The rows are grouped in 4 ways, from coarse to fine. Each group lies inside one group of the grouping before and may be the whole of it. The rows also spread widely along 15 directions, which tell nothing about the answers.
(in the rows, 128 means zero)
Some rows, each with its group in each grouping after it:
[126 157 159 134 144 164 127 148 124 129 149 125 112 108 117 102 141 157
 113 101 103 140 178 136 146 134  72 117 103 161  86 162] -> z262 Sal z203 Dibi
[132 146 106 153 125 113 128 129 124 133 149 114 149 128 150 135 135 127
 131 113 105 134 131 110 113 124 127 156 134 110 119 131] -> z262 komug z418 Pul
[117 117 135 151 110 145 142 129 115 104 122 113 109 145 126 135 133 159
 113 115 168 142 153 126 134 131 112 127 132 141 138 107] -> z262 Sal z203 zagot
[144  98 142 107 115 120 107 116 148 147 129 172  85 172 136 166  65  78
  98  70 176 135 174 154 129 136 150 119 102 128 125 113] -> z545 kop z644 dum
[ 91 108 101 176  98  86 146 146 171 129  77  87 108 162 123 141 159 143
 129 140 171 142 156 129 121  93 107  85 156 148 182  83] -> z545 gefan z749 Vufe
[ 51 129 120 164 122 152 136 138 133 167 110 137 143 111 131 126  81 158
 131 131 113 154 132 154 114  93 141 118 139 128 131 101] -> z656 dafev z578 zileb
[ 76 143 128  96  85 133 154  98  84 116 125 152 198 108 105 142 133 146
 118 102 117 103 125 108 129 126 107 151 144 112  75 131] -> z262 komug z216 laz
[ 66 167 148  83 124 130 128 103 131  96 136 176 154 112  65 108 146 123
 133 127  36 134  91 140 129  98 146  88 136 122  70 181] -> z545 gefan z749 Nima
[138 131 143 143 127 174 133 145 129  99 153 120  77 134 119 124 154 184
  89 107 159 151 185 112 148 162 104  87  81 156 102 157] -> z545 mek z924 Zusag
[129 133 139 149 138 117 128 136 134 113 131 119 101 133 140 118 139 146
 120 134 130 146 143 131 121 131 138 134 122 138 134 137] -> z545 mek z528 Darak
[151 108 140 122 154 144 106 120 124 121 136 109 117 116 131 116 131 121
 114 105 167 117 143 113 119 147 131 171  94 123 126 153] -> z656 Lidu z252 gem
[148 147 155 131 141 127 116 108 109  59 151 122  78 146 128 126 155 149
 112 108 130 135 152 130 131 116 143 130 113 152 108 152] -> z545 mek z528 Meni
[140 119 150  99 130 101 130 119 128 104 142 148 133 149 124 125 161 110
 126 111 118 120 134 130 142 153  94 149 142 127 128 136] -> z262 paken z932 lanod
[114 123 145 157 158 154 138 136 107 118 132 134 108 135 145 110 106 209
 102 106 131 137 166 146 159 169 106 114 126 151 119 126] -> z656 Lidu z154 deza
[142 123 130 126 118 133 150 129 119 118 122 131 159 129 139 116 149 151
 119 144 146 127 113  96 130 184 134 164 131 100 137 142] -> z262 paken z698 Vofo
[ 76 104  96 101 105 162 102 128 157 115 129 137 136 123 100 171 162 116
 110  60 145  79 158  87 133 103 123 121 102 114 120 134] -> z262 paken z449 Gen
[ 99 120 107 140 141 179 126 139 136 125 113 146 150 146 115 127 105 155
 114  84 103 100  92 109 162 175 134  74 115  88 110 156] -> z656 Lidu z154 lom
[164  94 109 162 102 104 149 138 137 138 171 118  84 172 169 166 117 133
  92 119 186 176 160 112 108 163 134 129 118 115 143 107] -> z545 mek z623 vem
[147 114 169 138  69 116 142 127 160 114 143 145  98 167 128 139 138 134
 100 162 192 203 167 144 134 130  97 122 142 150 190  94] -> z545 mek z924 Vab
[ 94 129 133 146 101 114 117 132 106  94 147 119  91 137 133 158 127  74
 126 124 127 116  85 119  83  91 186 161 130  67 135 127] -> z656 Lidu z252 gutuv
[104 112 125 129 141 124 136 135 134 160 102 126 163 119 121 110 129 129
 145 130 122 134 126 137 129 135 100 153 137 132 131 120] -> z262 paken z932 Nelog
[ 82  91 130 128 112 168 158 154 122 133 132 145 174 135 121 121 143 169
 131 155 124 139  72 118 158 192  76 141 164  75 176 105] -> z262 paken z932 lanod
[ 97 116 111 145 142 127 131 131 116 107 118  85 104 118 113 134 161 145
 129 104 143 113 144 113 116 105 122 126 108 144  99 137] -> z545 mek z528 Meni
[111  77 172 110 166 131 138 122  87 128 180 123 103 113 123 123 131 159
 121 121 144 159 153 169 136 145  34 177 131 155 119 106] -> z545 mek z528 Darak
[130 103 139  65 117 130 127  73 143 155 128 168 205 120  84 125 113 114
 125 105 134 153 130 133 141 124  81 137 124 150  95 145] -> z545 mek z528 Darak
[151 120 137 178 124 121 166 138 112 115 166 107 121 143 155 111 144 203
 108 161 139 188 128 125 136 177  92 131 151 130 151 121] -> z656 Lidu z154 deza
[106  99 139 118 168 151  92  89 127 115 123 118 121 108 118 119 123 173
 126 120 171 150 166 158 125  83 118 175 126 172 163  98] -> z545 gefan z749 Nima
[126 109 130 144 143 123 123 130 129 122 114 104 109 144 117 125 128 117
 139 127 143 142 111 144 126 123 120 131 127 128 142 120] -> z545 kop z644 dum
[111 146 131 135 126 116 114 128 130 144 109 127 135 132 123 134 108  63
 145 118 102 115  97 137 103 102 144 144 120  96 110 138] -> z545 mek z924 Zusag
[ 91 158 135 153  88  85 156 129  86  78 119 111  98 142 142 156 160 143
 107 111 135  97 162 115 111 110 137 127 140 124  96 121] -> z545 mek z924 Vab
[103 123 140 133 126 111 133 138 105 122 124 122  78 131 141 143 120 118
 106 105 157 105 169 132 100 128 150 142 111 117 107 125] -> z545 gefan z749 Vufe
[108 104 152 125 153 112 131 142 131 152  95 111 143 122 111  99 141 102
 160 142 129 131 119 158 129 125  72 169 144 141 147 110] -> z262 paken z932 Nelog
[117 159 146 136 113  89 125 120 160 145  74 155 144 138 145 116 112 131
 116 125 129 127 188 147 135 121 139 128 140 160 135 124] -> z545 mek z924 Vab
[215 168 142 167 123  62 126 124 150 102 151 109 105 155 178 108 159 102
 126 157 121 172 140 118 101 135 157 174 143 131 158 147] -> z262 Sal z203 Dibi
[138 135 121 141 116 106 134 122 124 126 113  75 138 128 102 134 171  91
 147 117 145 124 129 114 105  76  95 146 119 146 106 133] -> z262 paken z698 Vofo
[104  84 107 132 134 137 131 126  98 119 151 119 113 138 139 156 108 105
 127 121 152 124  70 111  94 151 174 172 120  61 127 118] -> z545 mek z623 vem
[ 36  97 173 109 130 151 172 153  89 107 146 170  98 117  89 105 129 170
 128 159 101 166 102 166 137 167 118 120 146 125 107 116] -> z262 paken z932 Nelog
[131 178 134 172 162 185 111 125  76 114 155  89 127 116 132 117 105 148
 140  99  76 136 100 142 124  88 112 147 114 122  85 146] -> z262 Sal z203 Dibi
[159  86 107  65 130 116  91 100 198 135 140 146 199 122 103 126 183  70
 134 103 133 119 116  84 135 145  83 173 129 107 160 160] -> z262 Sal z203 zagot
[ 96 119  96 170 162 146 136 150 123  93 124  69 119 131 115 116 182 183
 138 123 111 119 103 106 140 135 100 103 127 127 123 142] -> z545 mek z623 vem
[138 111 154  90 136 174 102  74 142 115 143 154 197  89 112  89 138 163
 131 165 155 176 111 119 125 127 139 198 129 133 169 146] -> z656 dafev z578 zileb
[137  93  59 164 117  69 146  99 135 130 148  99 139 172 154 181 132 139
 119  91 145 149 129 109 117 119 113 119 152 126 128  91] -> z545 mek z924 Vab

New rows, each followed by its group in each grouping:
[114 102 144 152  86 170 129 159 140 159  90 126 129 134 172 150 104 165
  91 119 228 110 195 114 142 161  96 165 120 108 200  85] -> z545 mek z528 Meni
[ 68 120 126 117 130 120 108 136 144 126 133 155 123 119 112 133 119  75
 134 115  81 112  84 130 107 110 171 135 128  80 121 149] -> z656 Lidu z252 gutuv
[ 93  91 117 162 164 145 163 142 102 110 105  88 122 135 110 106 141 196
 137 135 137 139  95 132 149 169  94 101 133 136 120 121] -> z545 mek z528 Darak
[105 130 175 148  86 108 157 170 141 129  59 121  89 159 111 116 130  83
 127 137 174 118 154 146 129 143 110 106 135 135 145 110] -> z262 Sal z203 zagot
[138 111 117 149 141 136 137 103 112 122 147 144 133 165 144 136  91 169
 124 116 123 178 116 153 141 137 132 134 148 136 137  98] -> z262 paken z932 Nelog
[ 79 141 125 166 127  95 117 142 144 117 128 134  96 132 162 138 130 131
 123 120 104 123 156 139 105  92 166 136 147 122 150 112] -> z656 dafev z578 zileb
[124 159 186 109 111 163 135 139 128 123 101 129 189  91 105  71 169 140
 138 169 122 127 120 120 147 154  67 176 140 121 150 159] -> z262 Sal z203 Dibi
[ 78 155 184 135 104 144 135 160 101 117 128 146  97 118 130 122 119 112
 122 133 112 120 136 152 119 121 121 156 136 104 127 122] -> z262 Sal z203 Dibi
[148 142 117 153 133 184 121 128 130 147 131 103 181 100 145 110 139 210
 102 107 150 128 175  92 151 149  79 143 105 141 129 154] -> z656 Lidu z154 deza
[158 165 148 137 152 129 126 104 113 108 144 160 131 156 151 113 106 175
 113 101  86 152 159 156 158 145 125 124 138 161 105 137] -> z262 paken z932 lanod
[120 118 152 179  75 165 178 164 138 123 136 119  92 169 112 128 124 177
 109 170 164 212 118 139 148 156  88  60 133 132 159 107] -> z545 mek z528 Meni
[132 139 135 178 116 153 144 125 104 134 103  89 149 135 128 115 106 154
 133 142 156 150 105 132 122 114 119 135 132 125 138 116] -> z656 Lidu z154 deza
[109 166 118 126  95 115 140  82 107 116 136 110 177 102 111 135 157 176
 115 120 123 148 170 113 110  64 104 135 136 164  88 137] -> z545 gefan z749 Nima
[123 157 121 162 114 114 136 159 124 137 133  85 108 120 135 140 166 112
 126 111 121 115 162 108 103  95 105 137 109 131  99 142] -> z262 paken z698 Vofo
[111 116 152 131 150 102 108 112 109 151 130 118  76 117 123 138  83  82
 123  81 154 135 187 171  92  70 136 158  98 172  79 119] -> z656 Lidu z252 gutuv
[ 93 109 139 135 111 175 131 112  98 112 100 106 134 122  91 130 114 140
 127 118 186 126 111 126 119 101 137 134 112 127 122 117] -> z656 Lidu z154 deza
[104 139 128 139 135  71 166 143 135 113 107 130 141 119 129  88 170 145
 139 161  84 136 114 118 122 171 141 133 159 129 115 151] -> z262 Sal z203 Dibi
[145 132 127 141 145  99 134 144 124 101 107 101 127 137 144 110 168 110
 135 120 124  91 111 101 126 172 125 160 133  99 131 152] -> z262 Sal z203 Dibi
[121 151 148 142 126  97 132 108 119  95  91 123 123 145 134 111 131 141
 128 145 134 130 134 144 118 112 157 139 150 136 143 121] -> z545 gefan z749 Vufe
[111 152 137 139 108 118 123 150 140 123 143 140 115 127 147 135 143 117
 112 112 103 119 158 117 119 126 126 144 133 111 130 138] -> z262 Sal z203 zagot
[ 62  78 147  85 139 177 100 137 131 127 192 192  98 109 134 156 108 133
  92  78 128 115 158 133 131 151 121 153 107  90 128 128] -> z656 dafev z578 zileb
[116 117 129 127 153 148 136 130 122 114 155 117 130 108 113 111 167 174
 124 123 116 144 143 118 137 148  92 142 118 149 108 144] -> z262 paken z449 Gen
[121 150 110 153 117 135 117 126 153 157 121 122 178 147 123 136 115 130
 138 106  80 143 114 142 152  95  68 100 149 122 139 123] -> z545 kop z644 dum
[117 121 114 186 138 107 148 151 120 161 120  92 118 123 175 129 116 174
 121 136 146 146 164 132 113 135 111 155 135 137 143 101] -> z545 mek z528 Darak
[124 126 127 141 113 136 151 131 141 148 125 127 139 140 108 122 118 117
 124 116 128 154 123 124 126 136 112  82 113 130  92 150] -> z656 dafev z578 zileb
[133 145 137 149 149 104 124 126 124 116 109 114 126 120 141 102 136 127
 130 133 119 116 125 122 111 137 164 151 126 124 119 153] -> z656 Lidu z154 lom
[185  58  90 126 167  95 134 106 162 152 157  98 131 131 133 112 149 128
 131 155 180 194 111 105  98 174 134 162 115 129 153 135] -> z545 gefan z749 Vufe
[143  89 129 149 120 146 170 142 140 159 113 118 141 154 101 105 106 106
 149 175 153 192  47 131 122 184 130 118 127 101 142 123] -> z262 paken z449 Gen
[102 125 152 119 120 162 119 107 106  79 154 152 103 155 114 148 115 152
 106  99 130 139 131 144 143 118 128 117 128 125 120 122] -> z545 mek z623 vem
[165 188 172 114 126 128 120  81 120 122  74 135 154 135  98  93  99 109
 128 119 132 138 150 152 125  94 148 117 107 171  79 166] -> z545 gefan z749 Nima
[123  78  98 118 149 142 117  91 149 140  98 113 187 119  97 112 126 142
 137 115 164 140 105 113 137 134 117 141 123 138 139 133] -> z656 Lidu z252 gutuv
[ 77  70  98 107 133 106 154 120 125 107 167 105 145 106  87 137 205 146
 142 131 121 143 102 103 116 130  80 151 144 130 115 122] -> z262 paken z449 Gen
[117 128 130 179 174 145 129 141 113 122 116 104 101 118 158  98 114 194
 126 152 138 155 135 143 125 154 155 153 123 140 146 120] -> z545 mek z924 Vab
[167 126 139  98 106 132 107 128 192 139 126 164 137 114 146 115 150 125
  92 136 176 141 188  83 120 172 167 158  90 127 155 174] -> z545 mek z528 Meni
[129 153 155 124 134  78 128 137 116 143 139 132 110 109 152 123 138  87
 128 125 106 118 165 136  92 115 137 192 123 130  99 142] -> z262 paken z698 Vofo
[121 105 144 113 139 132 131  75 116  90  93 138 155 148  87 106 113 133
 147 133 145 158  84 153 137 120 147 141 153 150 136 111] -> z262 Sal z203 zagot
[132  99 178  89 153 175 101  97 106 117 175 144 141 105 105 109 120 138
 134 146 137 177 102 163 136 126  82 198 128 124 156 124] -> z545 kop z644 dum
[113  86 157 112 175  71 125 126 151 150 113 162  97 150 128 104  90  72
 148 146 114 158 104 183 112 156 155 156 144 129 139 117] -> z545 mek z623 vem
[ 89 123 132 115 109 131 148 120 109 139 116 151 157 124 115 132 106 138
 121 122 120 130 115 132 129 146 130 129 134 107 103 130] -> z545 kop z644 dum
[ 86 102 126 142 150  96  98 145 133 118 137 101  78 125 123 144 144  59
 148 113 122 105 100 137  85  77 150 167 126  97 142 120] -> z656 Lidu z154 deza
[ 98  96 131 150 172 124 136 165 123 155 119 115 109 126 148 119 121 156
 116  87 127  93 166 139 149 179  67 129 123 129 117 124] -> z656 Lidu z154 deza
[ 83 115 129 174 145 152 127 174 136 143 137 106 101 128 134 122 125 120
 142 136 104 136  91 139 118 127 112 122 129  88 151 123] -> z656 dafev z578 zileb
[157 146 171 127 108 114 159 145 109 150 113 121 145 123 143 105 134  95
 116 131 152 108 147 111 116 182  96 153 110 106  94 166] -> z656 dafev z578 zileb
[145 109 119 134 170 129 150 145 120 140 147 139 118 153 129 115 111 118
 130 112  88 139  79 127 138 204 130 112 114  97  85 159] -> z262 paken z698 Vofo
[128 107  99 140 114 109 138 117 142 125 133 137 133 148 151 151 123 153
 104 112 151 140 144 105 123 148 153 126 129 118 135 123] -> z545 mek z528 Darak
[123  57  95 106 113  97 146 101 175 152 126 147 148 161  95 150 125 107
 124 114 167 174 121 125 132 151 104  96 131 139 131 110] -> z545 mek z924 Zusag
[ 26 129 149 112 145 128 123 114 104 119 118 165 109  79 107 113 101 159
 118 117 105 127 162 158 105  92 191 146 121 157  78 134] -> z656 Lidu z252 gutuv
[ 75 154 116 123 130  98 162  90 102 127 110 132 195 104  82  99 120 136
 152 139  52 146  66 135 111  99 154 112 150 132  50 163] -> z656 Lidu z252 gem
[186 164 131 142 103  85 118 113 147 122 138 101 139 161 142 148 161  87
 122  91 118 123 162 115 128  91  70 127 128 141 116 149] -> z545 mek z528 Meni
[155 155 171 126 109  71 153 119 119 165 119 146 155 130 151 110 106  92
 125 156 122 154 144 150 110 150 106 174 144 129 113 133] -> z545 mek z924 Vab
[147 106 102 134 119 109 104 100 191 144  93 123 155 160 120 143 131 117
 125 101 169 146 161 126 143 101 103 112 131 162 167 108] -> z545 mek z924 Vab
[122 125 140 108 176 155 114 104 113 134  88 124 153 116 108 105 109 148
 129  75 131  94 155 139 154 138  96 133  99 162  76 155] -> z545 mek z528 Meni
[ 91 111 119 145 149 119 122 134 170 135 101 107 119 108 103 101 160 155
 139 150 140 164 156 138 122 106 121 120 121 177 144 124] -> z545 mek z924 Zusag
[131 124  88 160 142 116 126 130 155 131 132 124 109 139 144 134 124 158
 103  90 130 136 163 103 122 141 171  93 104 142 103 151] -> z656 Lidu z154 deza
[124  67 120  96 126 157 109 142 176 159 148 178 144 155 141 155 122 130
 100  79 157 120 164 119 170 187  67 136 129 106 179 106] -> z262 paken z932 lanod
[160 124 157 134 160 165 113 116  92 142 139 115 102 143 127 123  70  97
 128 107 147 145 108 158 114 129 122 149  96 110 104 134] -> z545 gefan z749 Vufe
[ 95 119  58 174 128 138 106 173 191 133 174 113 132 127 169 158 184 177
 108  93  85 122 159  79 142 131  85 120 145  97 184 122] -> z262 Sal z203 zagot
[127 102 161 100  96 106 116  76 108 122  82 152 127 158 128 159  67  80
 106  78 218 100 169 151 117 102 157 169 126 137 131  91] -> z656 Lidu z252 gem
[112 164  97 149  85 127  91 112 192 146 128 126 156 119 120 147 135  85
 131 118 113 153 140 107  88  25 175 117 118 128 139 145] -> z656 dafev z578 zileb
[ 78 130 119 166  99  86 173 142 116 143  96 130 139 155 146 145 115 146
 127 121 114 122 136 143 131 136 110 119 172 123 128  84] -> z262 paken z449 Gen
[ 77 143 153 121 142 150 118 137 105 146 129 144 143  95 132 119 107 114
 128 105  96  97 132 139 114 120 123 160 118 101  93 147] -> z656 dafev z578 zileb
[ 97 128 110 167 101 130 125 145 140 155 162 119 121 136 142 159 105 113
 119 114 109 155 119 130 107  88 120 125 135  95 141 111] -> z656 Lidu z252 gem
[ 88 114 157 122 134 134 134 134 119 118 121 120 130 107 112 109 151 143
 137 150 132 136 122 140 126 125  97 160 136 130 140 126] -> z545 mek z528 Meni
[128 127 112 152 146 119 154 119 111 127 138 147 124 133 159 118  93 185
 107 135 116 164 124 123 117 178 195 126 122 123  98 143] -> z545 mek z528 Darak
[132 128 152 169 136 119 135 141 152 134  71 110 119 154 135  97 119 135
 135 137 158 139 150 152 141 136 109 109 137 156 160 115] -> z656 dafev z578 zileb
[ 99  99 145  92 154 150 134 107 108 144 117 158 126 125 102 129  85 142
 110  70 141 119 166 151 146 151 105 113  97 160  56 140] -> z545 mek z528 Meni
[131  85 140 124 121 159 156 142 119 103 135 109 120 126 120 120 172 191
  99 133 196 137 154  95 150 197  80 128 108 133 138 138] -> z545 mek z528 Darak
[134 124 157 117 135 100 166 100  85 125 115 115 159 124 109 100 127 141
 126 120 136 131 131 138 133 156  85 143 133 151  73 146] -> z656 Lidu z252 gem
[108  77 136 134 156 117 129 107 111 103  75  75 122 144  79 116 141 106
 154 108 180 112 102 147 133 106  91 131 130 153 127 111] -> z656 Lidu z252 gutuv
[100 104 120 112 118 125 132 125 156 129  93 120 151 128  78 117 157 105
 141 119 150 129 120 120 133 121 103 115 124 145 125 130] -> z262 komug z216 laz
[107  98 122 139 128 164 146 124 130 129 138 125 134 137 104 128 128 185
 113 123 149 172 135 132 153 150  82  94 122 149 123 119] -> z545 mek z924 Vab
[108 136 132 140 128 150 151 138  87 124 167 133 124 124 124 128 112 146
 108 106  91 132 103 118 127 164 124 113 112  92  65 165] -> z656 Lidu z252 gutuv
[ 62 137 116 131 106 137 134 142 116  92 142 125  98 126 111 155 160 147
 107 103 114 104 137 107 115 108 141  99 121 102 103 140] -> z545 gefan z749 Nima
[ 76 141 148 140  79  74 158 128 119 137  98 126 146 132 123 136 128 110
 126 130 127 119 147 144 114  94 103 135 164 129 124 105] -> z656 Lidu z252 gem
[118 100 140 132 145 182 111 119  68 103 148 104  83 143 115 156 101 111
 129  80 169 121 114 145 115  98 129 162  96 115 107 107] -> z262 paken z932 Nelog
[145 125 113 163 144  88 132 115 150 139  77 112 132 163 147 123 109 138
 132 112 143 136 151 143 138 127 128 114 139 160 136 113] -> z545 mek z528 Meni
[ 56 151 195 127 141 147 123 159  89  78  80 114  86  93 108  88 165 146
 137 136 143  81 171 149 129 117 124 171 124 150 129 126] -> z262 komug z418 Pul
[117 116 147 132 139 122 150 133 106 143 116 126 112 114 122 108 108 134
 115 122 155 133 147 131 111 159 146 135 103 139  83 147] -> z656 Lidu z154 deza
[ 71  95 134 104 113 168 104 133 173 160 120 199 132 143 113 147  69 123
 111 103 127 147 133 158 152 135 136 102 128 108 162 107] -> z545 kop z644 dum
[123 107 117 148 140 107 118 107 143 137 111 107 149 155 115 130 113  73
 163 125 119 146  67 149 112  87 121 134 151 113 149 110] -> z656 dafev z578 zileb
[ 90 152 170 162 114 128 175 133  63 111 115  98 109 123 120 117 131 190
 117 136 143 146 169 158 134 122  69 121 136 172  84 108] -> z545 mek z924 Vab
[ 77 191 165 127  92  95 127 110  97 106 138 126 128  90 120 131 152 120
 131 139  89 134 163 146  86  30 135 170 141 151  89 135] -> z545 mek z528 Meni
[151 126 118 147 172  89 117 115 123 157  86 109 123 145 154 125  87  92
 136  91 137 106 143 145 114 136 145 153 112 139  97 129] -> z545 mek z924 Vab
[104 114 134 127 132 129 141 112 101 132 133 131 131 126 116 129 115 145
 132 118 133 156 140 150 119 109 118 149 131 153 105 110] -> z262 paken z932 Nelog
[ 85 103 138 115 111 116 137 136 135 148  86 119 150 101 118 123 146 125
 127 134 175 108 156 116 113 128 110 163 124 131 136 121] -> z545 mek z528 Darak
[ 55 131 123 128 141 131  95 115 131 124 130 166 142 109 139 137  98 133
 128 110  84 111 114 143 113  88 180 165 148  99 144 117] -> z656 Lidu z154 deza
[ 92 124 122 118 117 129 135 128 110 104 115 153 136 132 138 138 123 142
 112 114 123  94 110 108 128 170 174 139 130  78 120 141] -> z545 kop z644 dum
[ 82 139 151 125 121 152 122 173 132 122 100 148  97 140 117 131 124  98
 118  80 120  73 156 127 146 155 121 103 108 105 107 142] -> z262 komug z418 Pul
[116 118 129 130 120 133 113  99 134 105 131 122 135 117 115 128 144 152
 119 126 160 148 145 119 115  90 146 151 126 147 144 125] -> z656 Lidu z154 deza
[100 130 123 151 156 164 106 137 140 121 117 110 115 120 124 115 131 161
 128 128 127 135 128 133 128 113 135 126 118 124 152 131] -> z545 gefan z749 Nima
[162 124 131 141 127 102 132 130 149 119 116 132 107 167 134 123 127 101
 121 113 148 142 136 127 132 158 139 118 123 133 132 132] -> z262 komug z216 laz
[151  97 138 130 112  63 166 106 120 138 118 120  82 156 116 138 107  94
 117 123 191 175 161 144  90 129 157 116 107 172  77 121] -> z545 mek z528 Darak
[101 107 113 115 114  95 150 107 141 146 131 146 131 132 108 138 116 123
 118 128 135 167 134 132 102 123 152 109 129 136 102 127] -> z545 gefan z749 Nima
[ 98 172 153 117 119 119 139 119  96 106  88 120 138 102  95 102 143 111
 139 118 120 104 148 124 107 106 160 140 110 151  58 160] -> z262 komug z418 Pul
[ 90 117 147 116 137 161 107 127 131 118 164 149 132 124 106 127 129 130
 136 113  98 151 122 152 142 109  86 146 140 125 143 115] -> z262 komug z418 Pul
[126 103 142 125 193 125  95 125 112 121 149 110  85  99 143 112 125 103
 143 133 132 131 112 141  88 121 170 211 102 116 128 141] -> z545 mek z528 Meni
[203 110 105 172 169 128 120 133 168 148 134  89 124 162 148 113 139 147
 132 118 145 172 141 125 148 152  83 125 117 158 159 129] -> z262 paken z698 Vofo
[130 136  98 155 168 115 109 129 135 135 162 100 134  84 165 113 159 164
 127 145 107 148 143 102  93 127 153 193 115 126 130 150] -> z545 mek z924 Vab
[ 94 150 138 171 132  45 122 140 132 110 102 115  78 142 166 131 133  74
 145 135 104 108 133 151  78  79 192 160 155 115 144 112] -> z656 dafev z578 zileb
[126 136 140 105 102 137 146 132 126 137 103 126 156 130  93 125 141  98
 120  84 137  99 148 107 142 146  76 107 108 130  72 161] -> z262 Sal z203 Dibi
[120 142 150 153 104 123 148 137  87 106 111  97 127 130 133 121 142 120
 135 146 155 121 108 124 111 130 121 173 139 106 135 114] -> z262 komug z216 laz
[101  88 105  91 154 149  90 105 155 144 126 161 136 118 119 141  96 103
 119  89 146 118 130 117 111 131 188 156  95 111 117 143] -> z545 mek z623 vem
[ 64 146 163 118  98  99 161 132 109 123  95 150 126 127  99 126 130 113
 130 122 108 114 148 153 124 111 118 120 145 146  85 119] -> z262 paken z449 Gen
[117 140 107 152 174 118 121 131 168 144 102 129 147 134 119  97 129 150
 148 122  66 148 122 147 147 121 124 102 137 160 122 141] -> z262 paken z698 Vofo
[ 43 104 144 143 140  94 140 173 117 154 133 119  80  82 151 125 142 119
 126 134 135 109 174 140  81 123 133 178 125 120 119 114] -> z656 dafev z578 zileb
